The groups are shells around one centre, one inside the other: the same stretched ball of 6 dimensions in 8 sizes.
In the rows, zero is written as 128.
Known rows, each followed by its group:
[130 195 130 117 105 109 125  90 128  88] | Rim
[115 154  90 107 114 147 131 110 144 123] | megad
[ 93 113 130 191 149 157  72  84  97 118] | mufo
[201 116 141 153 117 119 115 150 140 122] | mufo
[184 158 113 106 116 127 144 128 163 115] | mag
[144  57 124 155 141 180 127 139 116 172] | mag
[ 85 202 180 147  86  59  88 136  79  81] | divo
[160 141 182 131 131  92 130 195 119 131] | mufo
[166 202 155 103  86  77 142 132 131  90] | fumi
[196  82 173 106 158 155 190 184 133 184] | divo
[132 119 103 125  84 129 118 154 128 137] | divo
[149 119 120 154 109 141 109 104 121 121] | Repop
[180  86  93 138 125 180 137 103 149 148] | divo
[126 174  93 113  89 112 111 129 146 101] | Ked
[142 147 117  98  91 131 154 124 130 131] | Ked
[172 117 164  98 138 139 182 165 128 162] | megad
[184 157 181  96 113  90 169 188 130 133] | divo
[118 148 138  87 109 129 165 150 120 145] | fumi
[158 134 157 165 113 105  96 141 113 110] | Ked
[146  87 135 133 121 141 132 181 122 163] | mufo
[ 69 111 127 145 135 169 120  96  89 147] | divo
[178 145 151 157 140 129 115  95 130 104] | Rim
[205  55 149 160 157 173 142 142 130 168] | mufo
[110 137 180 160 132 104 101 155  89 123] | Repop
[117  98  88 145 127 176 111 104 129 143] | Repop
[101 104 128 149 137 168 121  99 101 145] | Ked
[138 129 162 145 157 122 113 172 125 133] | Repop
[202  91 123 103 131 168 181 141 153 167] | Rim
[169  77  92 142 131 175 124 135 151 155] | mag
[130 171 115 122 132 129 118 112 145 105] | megad
[164  78  85 163 143 183 103 111 151 143] | mufo
[129 132 103 119 114 159 139  93 130 132] | megad
[ 72 168  73 137  95 128  77 106 131  97] | fumi
[ 35 179 116 152  83 101  65 114  86  91] | divo
[157 142  99 130  94 118 108 143 149 114] | mag
[113 202 173 126 104  81 120 117  99  88] | megad
[122 135 145 124 138 121 125 178 127 139] | Ked
[ 87 176 148 173 138 106  66 107 104  84] | fumi
[165 134 123 111 122 150 157 108 139 134] | Ked
[223  74 165 144 175 162 156 159 145 165] | Rim
[139  98 160 146 171 165 139 126 113 155] | Repop
[127 135 136 139  93 104 106 163 112 124] | fumi
[111 100 161 147 153 141 121 171 103 157] | megad
[113 165 182 122 136 112 141 132  97 123] | mag
[173  67 120 126 152 192 163 127 138 176] | mag
[180  92 177 159 180 149 132 153 124 151] | Ked
[ 73 175 112 126  95 100  90 151 117 105] | fumi
[ 60 135  72 143  93 142  78 119 119 120] | mufo
[133 120  93 110  88 140 134 148 136 143] | Rim
[139 101 101 105 121 157 149 167 145 164] | fumi
[102 204 113 136  89  87  81 113 127  73] | megad
[200 137 147 152 114 113 116 125 135 107] | Rim
[182 163 126 118  94 112 137 115 143 104] | mag
[163 120 171 134 169 145 149 139 125 145] | Repop
[159 109 186 157 161 125 122 168 111 143] | Repop
[143  53 135 143 179 188 141 168 128 188] | Rim

New rows, each followed by its group:
[138 120 155  96 137 156 184 133 114 164] | divo
[107 151 115 121  97 136 129  98 113 120] | Repop
[208  82 112 130 157 167 143 162 171 159] | mufo
[203 103 119 103 142 154 166 168 168 159] | Rim
[144 197 181 113 134  86 138 146 123 100] | mufo
[164 174 127 144 120 114 105  96 142  86] | Rim
[101 192  93 101  77 100 112 134 139  97] | Rim
[ 95 164 111 175  86  99  51 111 109  80] | divo
[105 151  84  99  82 131 130 135 136 128] | Rim
[158  79 146 156 197 173 124 160 139 163] | mufo
[127 124 119 162 123 149 100  88 115 117] | Repop
[112 139 189 168 146  98  90 171  92 120] | mufo
[175  80 119 125 127 166 152 148 138 166] | Ked
[181  46 114 137 178 206 154 144 151 187] | mufo
[130 203 166  96  90  88 155 114 108 100] | divo
[ 98 140 105 128  72 120 109 134 109 123] | mufo
[161 107 123 112 103 144 155 149 131 153] | megad
[138 126 130 114 110 148 154 112 117 142] | Repop
[136 164 121  95  73 111 150 130 124 120] | fumi
[143 142 167 107 123 129 168 130 109 141] | Ked
[119 143  87 120  88 139 120 110 133 120] | Ked
[167  98  77 134 119 175 125 107 156 140] | mufo
[145 136 102 110 122 163 151  91 142 132] | mufo
[171 106 139 127 110 136 145 151 125 148] | Repop
[113 117  76 132 112 155 104 134 143 135] | Ked
[195 102 115 133 163 169 140 130 165 145] | fumi
[ 90 156 172 156 105  91  93 145  80 109] | mag
[146  60 145 158 167 174 127 160 119 174] | Ked
[102 159 111 133 132 139 108 103 129 110] | Repop
[ 80 122 119 122 135 152 126 144 114 150] | megad
[114  79 156 163 153 163 119 137  93 162] | Ked
[112 149 142 167 149 132  88  99 113 104] | Ked
[164 124 181 171 149 126 112 118 105 120] | Ked
[103 138 120 177 141 136  68 105 118 104] | Repop
[104 121 176 156 153 126 110 158  92 139] | Ked
[155 100 122 161 147 141  94 164 141 137] | megad
[123  59 101 160 182 204 111 130 136 170] | mufo
[ 85 161 129 145  74 103  93 117  91 103] | fumi
[ 92  79 132 169 148 168 100 132  96 157] | megad
[115 100 158 188 156 140  82 136  97 133] | Ked
[168  93 185 117 170 158 182 158 115 176] | mufo
[165 159 173 127  93  93 140 134 107 112] | megad
[165  97 124 119 131 170 161 120 132 159] | Repop
[138  55 153 141 187 191 153 157 117 192] | divo
[123 147 101 148 139 137  88 121 146 108] | Repop
[123 124 194 160 137 108 112 162  85 133] | mag
[158 167 154 146  96  80 100 151 122  95] | mag
[ 87 166 130 153  80  89  75 137  98  96] | Rim
[159 143 166 140 177 126 124 155 138 125] | mufo
[159 142 120  89 126 127 157 181 158 144] | divo
[154 124 118 142 102 120 106 153 133 124] | megad
[127 155 120 132  87 101 102 151 125 109] | Ked
